The rows come from 7 hidden closed curves, with some noise, and rows from the same curve form a group. Each curve winds through 8 dimensions. The rows are also pushed far along 5 directions, which tell nothing about the answers.
Some rows, each with its group after it:
8  13  -11  13  24  -45  3  -18  -47  6  -16  23  8  4  -8  44  35  -27  19 -> (4)
-52  -56  -24  -21  -17  -37  22  -24  28  -36  32  -30  40  -16  -18  19  46  -5  27 -> (4)
41  3  21  0  -10  -10  -1  -10  -35  12  -6  -15  16  35  -25  -6  -6  17  20 -> (2)
-16  2  -1  -10  19  21  24  19  4  2  -27  35  -20  -1  30  13  -20  -48  -33 -> (4)
54  -4  28  21  0  32  -14  -26  -17  24  -41  -7  3  7  13  -38  3  32  20 -> (0)
31  -15  28  11  8  13  84  1  13  -6  -25  -33  7  -58  -30  22  5  1  -9 -> (3)
-21  20  25  27  -28  -6  -27  -21  10  -9  23  32  0  48  6  16  13  61  13 -> (0)
-29  -12  32  19  -27  21  28  -52  44  -9  -12  -3  15  18  12  -6  39  62  5 -> (0)
5  33  -4  22  35  -3  36  4  -16  5  -6  16  -15  -4  6  11  4  17  -31 -> (6)
29  36  26  24  -5  3  -4  20  -44  8  -50  50  2  25  17  14  -17  -1  12 -> (4)
43  -43  28  24  -31  6  15  -19  -36  58  -35  -60  13  19  -51  -20  -10  26  24 -> (2)
2  9  9  7  -2  30  13  35  1  2  -9  -28  -31  -43  -9  -24  -42  -17  -39 -> (3)
-33  -68  -46  -36  -18  18  -39  41  29  23  44  -56  -2  -75  -1  -16  -28  -61  -16 -> (5)
-13  -28  -40  -12  -5  -47  -44  -4  -18  19  44  -17  22  -16  -29  28  23  -27  34 -> (5)
49  -6  52  31  -25  40  -24  1  -26  36  -33  -8  -21  28  4  -13  -35  43  -8 -> (0)
-33  -24  -12  -11  -25  -28  -21  -52  10  4  16  -54  21  -31  -41  18  39  1  24 -> (1)
-45  -45  45  15  -47  44  2  -20  39  23  40  -24  -17  13  -2  -44  -30  48  -25 -> (3)
23  -9  46  40  -2  47  25  -52  28  11  -64  -14  -19  -6  6  -17  8  79  -4 -> (0)
-44  0  -12  -4  6  11  3  5  54  -27  51  19  -21  23  29  9  8  24  -39 -> (6)
-36  -44  -1  -32  -35  -5  -35  -9  15  1  45  -61  2  -48  -10  -19  -25  -1  -2 -> (3)
13  45  -20  -34  24  -30  -31  12  -46  -5  29  5  9  23  10  30  8  -58  -4 -> (2)
68  18  -21  -18  41  -6  -4  27  -51  25  -35  17  -22  -7  -12  -1  -28  -75  -9 -> (4)
-14  -33  -2  -20  -29  -15  -19  17  -10  -7  25  -69  -3  -42  -47  -9  -25  -46  14 -> (5)
0  -7  7  -1  9  51  49  -7  53  -1  -21  6  -17  -21  15  -6  2  1  -50 -> (6)
38  5  -24  -16  47  -14  48  19  -17  9  -38  3  -6  -50  4  42  6  -55  -23 -> (5)
-2  21  -1  -23  -9  3  -28  71  -19  -8  11  -1  -29  -34  -4  -28  -78  -59  -12 -> (5)
-53  -47  -18  -25  -26  4  -24  -13  31  16  31  -40  13  -22  9  -30  -10  12  6 -> (5)
-39  -16  24  38  -45  16  -32  -34  12  -3  7  -2  -6  57  -7  -21  17  44  16 -> (1)
54  -23  4  7  3  7  -10  -11  -27  27  -47  -28  -21  -16  -35  -21  -18  -13  7 -> (4)
-11  7  -36  -15  25  -17  -14  3  -7  15  13  11  -1  -36  15  4  7  -21  -11 -> (2)
31  4  47  19  -17  -3  -4  -31  -29  3  -31  26  2  29  -4  4  0  17  33 -> (3)
-13  -42  -13  11  1  -19  42  -18  34  -29  11  -13  4  -34  -37  18  35  10  3 -> (6)
-34  -56  -18  -13  -30  7  -21  24  23  12  16  -13  -2  -45  5  -1  -17  -36  -6 -> (1)
65  59  18  -1  34  5  24  15  -36  -20  -34  28  -11  18  2  -4  -13  -16  -8 -> (2)
22  19  -12  -20  14  -39  -16  44  -70  0  -28  4  -8  -1  -23  17  -48  -83  21 -> (1)
41  0  67  15  -27  44  -11  -5  -4  13  -29  -20  -6  -6  14  -29  -37  46  17 -> (0)
-27  9  -43  4  7  -1  -17  38  7  -16  5  22  -16  -37  10  26  16  -59  -28 -> (5)
25  10  -9  -20  6  7  -42  56  -36  16  6  18  -9  32  26  -9  -55  -42  -2 -> (1)
42  -5  28  11  -6  -32  -5  -28  -50  13  -6  -38  1  -2  -53  -9  -9  19  33 -> (6)
15  12  43  6  -9  25  -1  -5  -5  0  -18  6  -23  -23  25  -9  -27  17  -23 -> (3)
-27  70  -19  -11  17  -22  -46  7  -9  -17  54  62  -10  43  20  16  1  -10  -11 -> (6)
-76  -26  -8  26  -24  33  3  -30  77  -17  11  16  -16  -16  4  -12  25  41  -20 -> (1)
31  -38  32  -22  -27  3  41  19  -6  8  -3  -74  9  -37  -31  -5  -33  -21  0 -> (0)
29  -53  13  0  -36  3  2  -1  -10  19  -14  -55  20  -16  -42  -27  -10  1  32 -> (1)
69  23  38  27  15  -25  43  -45  -45  17  -29  14  23  42  -20  24  34  55  19 -> (2)
19  -25  25  33  2  18  55  8  11  -22  -34  -16  -10  -52  0  0  10  21  -12 -> (4)
-27  -7  -35  1  -7  -21  -45  -10  -11  -3  40  36  17  36  -2  -6  37  -30  19 -> (3)
-3  18  -30  -24  14  -22  -34  29  -17  6  5  -6  -15  -6  -1  26  -26  -38  -10 -> (0)
-3  30  -5  -4  34  8  37  22  31  -34  13  32  -31  3  32  30  1  -7  -55 -> (6)
-22  1  14  -10  -20  42  -41  17  12  6  36  -10  -12  19  27  -19  -34  -8  -23 -> (2)
-63  6  -1  21  8  -2  26  -28  33  -31  58  47  19  0  38  -4  60  37  -13 -> (5)
-21  -2  -46  -27  17  -53  -14  -27  -5  -8  46  -23  21  -13  -34  2  38  -22  24 -> (1)
4  -14  23  32  -5  53  31  -7  44  8  -32  42  -13  -1  25  -10  1  44  -26 -> (4)
-30  -32  -40  -44  14  -22  8  10  41  -36  60  -24  18  -54  0  63  36  -59  -13 -> (5)
15  5  24  36  24  52  59  -25  47  -13  -67  30  -26  -28  33  7  23  40  -38 -> (0)
36  10  47  47  2  -4  29  1  -34  -6  -38  8  -12  22  0  19  -8  54  10 -> (6)
2  6  -27  -25  21  -26  31  38  -3  -22  -13  0  3  -48  -9  22  -2  -73  3 -> (0)
23  34  -21  -7  16  -31  -28  26  -38  1  6  37  -21  21  -15  17  -21  -39  -6 -> (6)
-54  -40  6  -1  -34  -10  -32  -44  33  -15  51  5  14  18  -3  -2  28  25  27 -> (3)
23  35  27  0  15  -3  9  -24  -23  -10  0  3  0  25  13  20  16  10  -10 -> (2)
-4  9  0  19  -17  -13  -65  0  -27  8  -4  55  -5  39  5  8  -3  1  33 -> (4)
-9  34  15  14  -4  24  -47  32  -3  -10  22  51  -45  15  22  -21  -50  7  -25 -> (6)
49  9  32  7  6  -15  12  -57  -51  14  -45  -18  17  42  -23  -12  16  33  29 -> (2)
29  37  -2  -7  41  -38  34  9  -51  8  -48  20  -4  -38  3  40  -3  -48  1 -> (5)
-32  -6  -32  -17  -7  -29  -36  32  -28  21  37  -29  19  16  -7  1  -19  -15  13 -> (6)
13  -21  21  6  -29  1  -10  -16  -21  18  5  -32  11  -22  -17  -22  -2  14  7 -> (3)
46  3  0  -8  12  -7  16  -24  -12  1  -13  -25  27  -18  -10  14  40  -2  12 -> (1)
-12  2  -5  -5  18  7  31  6  48  -33  34  37  6  -12  29  37  28  8  -19 -> (5)
7  76  -5  15  36  1  -30  9  -21  -4  -10  81  -19  11  53  0  6  2  -14 -> (2)
-1  22  -67  -34  32  -57  -37  11  -28  17  30  22  27  22  -12  39  16  -32  23 -> (1)
44  -11  53  32  -1  3  36  -23  -12  -13  -53  32  10  -4  2  26  15  28  35 -> (4)
-12  42  -12  14  0  1  -56  11  -6  -13  26  72  -23  45  21  9  7  -1  -17 -> (0)
-20  35  -29  13  11  -57  -19  -32  -30  -7  48  8  21  28  -26  13  59  11  17 -> (3)
-43  -9  2  33  -27  22  -38  -41  35  5  43  28  8  26  30  -33  46  80  -9 -> (3)
42  17  20  2  -6  -2  -40  25  -54  19  -6  24  7  18  25  18  -17  -25  17 -> (0)
13  38  -24  -7  37  -27  -5  22  -38  9  -21  43  -23  -14  17  41  -3  -62  -24 -> (1)
-25  -39  16  -5  -46  14  -21  -11  20  -10  11  -70  -3  -17  -30  -12  -10  -3  5 -> (1)
31  -6  19  31  11  2  52  -29  -6  2  -31  9  9  10  -2  1  47  19  3 -> (0)
6  -45  35  20  -20  40  32  -33  14  6  -48  -59  -4  -26  -9  -30  0  39  -8 -> (4)
-13  17  15  20  9  14  21  16  13  -8  -10  32  -46  -3  2  -4  -36  16  -42 -> (2)
-10  -31  -17  -27  4  -7  -9  8  5  3  27  -31  8  -6  5  14  -5  -16  -4 -> (1)
25  27  4  4  10  20  -30  29  -32  37  -29  26  -23  -13  27  -26  -45  -14  -13 -> (2)
1  -26  -2  15  -24  8  -34  -23  4  25  29  15  26  61  -4  -36  25  34  32 -> (3)
13  -23  -47  -5  16  -54  -33  -51  -26  7  13  -20  19  6  -46  10  58  -8  35 -> (4)
53  18  18  17  30  29  12  -1  -3  0  -35  23  -16  -25  29  8  4  14  -16 -> (0)
38  38  -1  -12  26  -37  -13  14  -65  -4  -34  19  -10  12  3  49  -8  -58  3 -> (6)
45  20  17  6  23  -2  26  -45  -12  -21  -27  13  20  -14  4  4  56  5  15 -> (0)
5  4  22  5  2  38  -17  -6  22  -2  -10  20  -35  -20  11  -8  -28  5  -21 -> (4)
3  -1  -4  -39  4  1  -19  35  -29  14  4  -32  -10  -38  -2  -6  -59  -71  -10 -> (4)
-44  -19  -24  -19  -12  -51  -25  -40  9  -25  48  -5  20  -17  -13  28  44  1  22 -> (3)
-40  -22  -12  18  -33  2  -85  -12  -11  39  46  17  -1  61  7  -26  -11  45  7 -> (6)
21  18  22  -6  19  3  10  11  -30  22  -25  11  -21  -14  2  22  -48  -20  -17 -> (2)
16  -53  -1  4  -4  1  47  -20  -12  27  -37  -65  6  -27  -48  -7  9  -23  -1 -> (3)
8  8  29  -7  6  46  9  40  -5  2  -11  1  -27  -53  40  -23  -51  -34  -35 -> (5)
-49  25  -15  -23  -17  10  -61  33  14  14  64  13  -25  47  20  -18  -51  0  -32 -> (6)
-48  -36  -7  19  -25  46  -8  18  53  15  9  0  -30  -27  8  -47  -32  29  -29 -> (2)
22  22  25  23  -6  -10  -29  -38  -24  -1  -2  21  28  34  19  30  53  26  34 -> (5)
-26  -11  4  -6  -17  69  -21  39  53  -2  3  27  -60  10  28  -38  -62  -23  -63 -> (6)
-47  -14  0  15  -31  5  -39  -14  38  -15  52  15  -14  29  -2  -33  -1  45  5 -> (3)
40  12  47  9  -29  35  -45  -12  -41  22  -26  -3  -6  39  8  -47  -27  0  12 -> (0)
19  -41  19  2  -18  10  42  2  23  -3  -29  -57  -14  -28  -46  -1  -24  8  0 -> (5)
33  4  30  11  -7  12  0  -8  -33  17  -46  -43  -7  -18  -29  -29  -28  -10  24 -> (2)
14  -25  34  6  -23  -12  20  -33  -22  28  -9  -31  26  19  -37  -12  -5  28  39 -> (4)
-29  -35  -8  4  -1  25  3  37  15  4  4  18  -11  -22  34  -1  -18  -33  -20 -> (4)
25  -43  42  38  -32  12  20  -26  4  10  -27  -23  -10  7  -45  -26  -11  55  20 -> (6)
22  17  36  26  -22  33  -28  5  -5  20  -18  11  -25  24  18  -3  -19  28  -16 -> (1)
-59  -54  -20  -4  -54  -14  -56  -29  22  23  38  -40  15  -12  -35  -22  8  10  33 -> (1)
4  32  -8  11  5  -19  -41  -8  -19  -7  6  26  0  40  0  -3  15  3  25 -> (3)
18  -16  9  -36  8  22  18  43  9  -2  2  -46  -21  -79  1  -15  -61  -45  -23 -> (5)
-36  -12  5  13  -47  12  -72  -2  -17  12  12  -7  -9  53  -3  -41  -18  -9  18 -> (1)
38  31  46  19  -33  18  -41  7  -60  15  -35  -15  -18  69  -11  -43  -42  6  15 -> (2)
-27  3  -59  -14  5  -30  -31  26  -10  -9  11  7  4  -16  -8  37  30  -73  -6 -> (5)

New rows. What belongs after each?
-3  -15  -4  -19  3  18  5  53  19  -14  15  -4  -25  -43  9  -17  -51  -39  -26 -> (1)
9  46  15  15  6  26  -35  13  -13  12  -9  73  -37  51  50  -22  -22  9  -34 -> (3)
17  21  -43  -15  46  -15  28  15  5  -16  24  34  1  -13  10  16  36  -42  -31 -> (3)
30  -15  60  23  -44  4  -26  -26  -43  47  -3  -36  -3  39  -21  -36  -39  71  21 -> (2)
56  43  -13  7  42  -2  32  32  -43  19  -40  30  1  15  -1  22  5  -49  -12 -> (3)
3  -1  -39  -32  26  -30  0  20  -3  -34  7  18  8  -34  1  40  23  -79  3 -> (6)
-37  -25  12  -1  -26  1  -25  -17  26  -17  32  3  -5  5  -3  -9  -2  2  14 -> (3)
58  -6  66  24  -45  10  -44  -17  -47  36  -33  -37  5  30  -29  -9  -33  37  55 -> (5)
6  -31  17  9  -12  68  13  18  37  15  2  -12  -24  -16  18  -57  -31  12  -43 -> (3)
43  -27  20  29  -22  12  3  16  -29  41  -33  -10  -5  24  -17  -8  -20  11  9 -> (0)
-54  -54  -22  -27  -33  -22  -24  -4  24  7  43  -52  12  -6  -39  4  -14  -15  23 -> (3)
34  45  17  4  43  -17  74  15  -12  -33  -10  41  -4  -33  11  25  7  -12  -17 -> (5)
-1  13  -23  -14  19  -5  -17  -10  -1  5  -5  57  2  36  16  17  12  -27  0 -> (4)
24  -34  6  -21  1  -7  12  -4  -6  12  11  -64  9  -60  -23  -8  -10  -13  13 -> (5)
-2  -1  -12  -15  27  -15  42  17  -4  -12  -10  -11  -33  -36  -24  13  -30  -36  -41 -> (2)
-51  5  -26  15  -3  11  -44  25  30  -2  44  64  -14  -5  40  20  5  -7  -19 -> (5)
27  -25  3  0  -9  19  -4  -9  -12  34  -22  -36  7  12  -5  -42  -4  0  11 -> (0)
-30  -41  -42  1  -13  -45  -16  -19  -5  16  37  -22  41  22  -34  11  42  19  38 -> (6)
33  -53  34  -15  -17  17  17  -1  -20  17  -43  -60  16  -35  -9  -8  -29  -19  20 -> (1)
-18  30  -30  -24  6  21  -45  22  18  4  -4  14  -19  15  24  -24  -28  -19  -22 -> (0)
-30  -18  17  22  -3  10  35  -33  35  0  3  1  1  -33  11  41  34  33  -19 -> (2)
-25  -68  -14  5  -32  -5  -25  7  -8  14  16  -38  25  -6  -2  -21  11  -3  28 -> (4)
-39  6  -23  11  -33  -13  -76  -20  -13  31  6  12  4  46  -22  -21  2  4  31 -> (1)
-10  16  7  14  5  6  -31  0  9  -4  37  49  -12  17  34  12  2  44  -18 -> (6)
-22  -11  32  22  -9  7  41  -48  31  -27  1  -6  2  14  -17  21  30  49  -6 -> (2)
-21  10  -17  -3  -8  -7  -36  8  -6  12  43  6  11  11  8  18  12  -15  3 -> (2)
4  -2  21  16  0  39  35  -6  37  -27  -11  -6  -17  -16  9  -32  4  30  -28 -> (2)
-11  -27  -11  -20  -24  -47  -27  -28  -37  36  35  -38  39  35  -49  -13  0  -4  54 -> (4)
10  -35  -14  -10  23  -20  46  -5  17  -14  18  -28  4  -71  -17  35  18  3  -20 -> (6)
18  -28  48  26  -31  69  22  10  44  -6  -16  -12  -17  -9  17  -30  -18  46  -25 -> (1)
-7  -16  -3  49  -9  -12  -47  -37  -24  13  3  34  7  59  2  -15  40  52  32 -> (6)
-35  -38  41  32  -28  47  -14  -11  39  -8  4  5  -33  7  34  -10  -21  59  -24 -> (6)
-23  -69  -23  -4  -6  2  18  -26  45  7  32  -49  23  -72  -11  14  45  6  -2 -> (5)
-77  -38  -9  15  -17  4  12  -18  66  -19  54  -7  -22  -23  -12  -8  6  48  -26 -> (2)
-25  -15  -11  -10  -27  -16  -37  17  -23  12  4  -6  17  12  -6  0  -16  -21  25 -> (4)
-17  -12  -1  25  -18  -4  -51  -41  -8  52  24  13  16  41  7  -34  16  70  30 -> (2)
-11  6  -7  23  -9  -15  -9  -27  23  -16  15  24  7  49  -11  20  46  47  16 -> (5)
26  13  39  34  13  47  26  30  9  -31  -59  79  -21  -1  70  12  -5  -1  -19 -> (4)
-12  45  -22  0  8  -43  -40  -21  -42  -9  1  12  12  26  -6  14  39  -29  27 -> (2)
-19  -11  10  30  -3  10  36  -36  29  -4  -39  5  -6  -11  0  41  35  30  -16 -> (1)
44  -9  12  -6  4  14  30  20  1  -11  -20  -27  -2  -32  -3  12  0  -22  -16 -> (1)
52  33  16  -2  17  -45  5  -11  -64  -10  -30  14  6  12  -27  29  7  -41  38 -> (3)
10  -37  1  18  7  -18  71  -14  -4  -2  -31  -41  -2  -31  -48  4  16  1  -1 -> (4)
36  -31  1  -21  -13  5  -15  23  -4  20  -25  -65  -22  -29  -39  6  -49  -31  5 -> (5)
3  -41  -4  10  -7  32  -3  17  24  6  -34  13  -34  -26  -8  -7  -31  -21  -17 -> (4)
-37  16  9  1  -10  23  -33  11  0  -4  14  22  -6  -19  50  -9  -8  -17  -17 -> (5)
-25  21  18  16  -37  17  -61  2  5  30  22  14  -13  52  21  -27  -35  68  2 -> (3)
60  30  -26  -3  50  -45  54  26  -59  -16  -53  5  8  -22  -39  33  18  -77  16 -> (6)
-24  -2  2  20  -2  -13  21  -16  6  -16  11  50  29  52  25  10  46  26  20 -> (4)
19  23  -20  -9  25  -54  24  -2  -52  -11  8  -22  6  -33  -47  25  23  -56  4 -> (3)
-46  -25  -35  -47  -4  -37  -12  1  -4  8  77  -48  12  -20  -30  8  -8  -55  -11 -> (3)
5  0  59  22  -24  40  20  -9  9  -18  -37  -17  -22  8  -12  -15  -33  23  -8 -> (2)
-12  2  -22  10  23  -3  -6  -25  36  -19  47  62  4  30  21  0  48  28  -1 -> (4)
-28  -51  -16  21  -15  -5  38  -31  38  4  -1  -43  16  -31  -36  7  41  47  0 -> (3)
-25  -40  -4  10  -17  4  27  -26  50  10  1  -43  -14  -56  -32  21  11  31  -20 -> (1)
39  19  -16  -2  38  -66  32  -45  -68  16  -40  -12  20  24  -45  41  42  -23  23 -> (2)
42  -11  7  19  19  -24  31  -31  -26  21  -31  1  25  29  -19  14  26  40  35 -> (1)
-21  29  -24  -24  46  -1  25  19  21  -25  39  27  -27  -32  37  37  5  -34  -69 -> (2)
-35  -38  6  -1  -16  19  -16  -6  37  -8  53  -23  0  -41  8  -18  -8  38  -8 -> (6)
49  34  23  20  34  12  69  0  14  -24  -26  19  -18  -15  4  10  16  25  -31 -> (0)
-1  34  36  16  -33  31  -68  14  -13  8  -12  28  -16  23  39  -18  -38  17  10 -> (5)
6  -13  -19  -26  6  8  -3  17  8  1  -5  -7  -29  -8  -16  -4  -23  -60  -28 -> (6)
32  13  7  7  12  -22  15  -30  -24  -4  -26  7  35  18  -21  16  33  18  46 -> (1)
65  21  11  -8  3  -28  -10  14  -80  39  -27  -34  17  -1  -31  22  -14  -50  29 -> (2)
-1  37  3  14  19  -14  -14  0  -26  15  -34  48  -22  17  18  43  -12  -5  -8 -> (1)
-48  -58  -36  -16  -6  18  6  23  61  -32  17  16  -11  -10  13  -13  1  -28  -20 -> (4)
-36  -61  -31  5  -13  -20  -1  -17  17  10  30  -28  20  -14  -26  9  28  24  10 -> (6)
-7  6  -12  -26  -15  -11  -31  44  -29  9  41  -13  -5  -24  -19  -14  -42  -61  -8 -> (3)
5  -5  55  15  -3  61  48  -8  46  -6  -33  12  -20  -8  46  -12  -19  51  -30 -> (5)
-15  -45  12  -3  -16  8  21  -16  38  -4  -5  -19  14  -57  -8  17  0  25  15 -> (1)
-41  32  -36  -4  4  -1  -41  14  14  -7  19  72  -19  73  28  16  10  -29  -23 -> (6)
-17  7  5  11  -27  26  -40  -3  9  8  -12  -9  -12  15  15  -43  -8  24  -3 -> (5)
-26  -55  1  -3  -2  3  39  -43  37  -24  5  -37  31  -21  -12  -2  39  26  19 -> (1)
10  -38  32  45  -40  39  -1  -14  1  53  -26  -25  -7  26  -14  -40  -14  59  3 -> (2)
-10  -9  32  19  -17  35  24  -17  24  15  -2  13  4  -8  27  7  6  40  -25 -> (3)
-13  -14  -3  -16  -19  48  -40  50  31  6  26  20  -10  1  40  -11  -40  -26  -22 -> (5)
53  18  33  -4  23  -25  44  -15  -33  -9  -18  -23  5  -35  -31  21  -6  5  13 -> (2)
30  -53  19  15  -25  5  2  17  -43  31  -40  -44  17  -12  -10  -22  -18  -14  31 -> (4)
-25  -39  -18  -18  -22  -45  -53  -38  -42  57  30  -53  24  20  -43  -6  -7  -1  44 -> (2)
-19  4  -4  -22  -16  7  -49  25  11  -13  23  -5  -8  -28  18  17  -23  -33  -2 -> (5)
16  51  29  22  2  8  -43  32  -54  -1  -33  61  -32  42  33  -5  -46  -25  3 -> (4)
41  -22  38  39  -10  17  37  -12  14  9  -12  -8  0  0  -11  -3  11  69  5 -> (0)
-32  -23  -7  -12  -35  -6  -34  -26  -7  14  21  -49  24  34  -12  -55  11  15  23 -> (5)
-33  9  -50  -30  11  -35  -34  -24  0  1  19  -9  24  -6  -3  45  47  -35  8 -> (1)
-53  -15  -10  -14  -19  8  -35  19  28  -1  68  2  -21  -5  20  -6  -32  13  -38 -> (2)
11  -8  24  13  -29  35  -41  5  7  20  12  21  7  47  24  -15  -13  31  14 -> (5)
4  -27  -1  -5  -9  -2  9  16  -12  3  -14  -28  -27  -7  -43  -25  -47  -34  0 -> (4)
-41  30  -29  18  -8  -42  -44  -31  -3  -15  31  50  19  75  1  33  63  21  25 -> (5)
-58  -30  -31  3  3  28  -11  3  68  4  43  20  -18  -10  34  1  13  14  -39 -> (5)
22  -19  1  -23  -5  -8  8  -17  10  8  -15  -56  21  -35  -21  8  2  14  22 -> (0)
-20  4  15  25  -4  8  33  -40  10  -7  -10  11  12  26  17  -21  45  43  -4 -> (5)
23  30  7  23  14  -55  30  -41  -28  -8  -14  14  12  40  -39  25  40  37  34 -> (5)
34  32  18  12  8  39  11  25  -15  -7  -68  12  -13  -12  13  -9  -14  -39  -8 -> (2)
-11  -2  6  15  1  22  31  29  22  -25  -9  -4  -30  -73  -1  1  -10  -22  -36 -> (5)
-7  -57  -1  9  -19  21  29  21  22  16  -14  -34  0  -34  -18  -6  -23  10  -9 -> (6)
8  4  11  21  15  45  19  39  31  -5  -42  19  -53  -44  21  2  -46  3  -38 -> (0)
48  -3  6  9  23  -63  43  -66  -51  14  -55  -21  50  -12  -56  39  51  17  72 -> (1)
-10  36  -20  -2  5  22  -18  47  19  -12  -6  39  -38  12  12  -28  -41  -19  -28 -> (0)
13  66  -48  -38  44  -69  6  23  -46  -3  21  20  25  27  -6  62  23  -55  2 -> (6)
40  16  53  8  -22  13  -31  -21  -54  31  -13  -28  3  58  -1  -27  -26  25  18 -> (2)
7  -10  14  9  12  68  14  35  53  -12  1  51  -42  -17  41  -30  -40  -1  -46 -> (4)
29  -14  27  17  -20  18  21  -20  -4  -4  -23  -40  19  -17  -11  -20  28  16  10 -> (5)
30  -41  34  17  -13  46  24  24  11  17  -23  -27  -25  -45  -8  -27  -53  27  -25 -> (6)
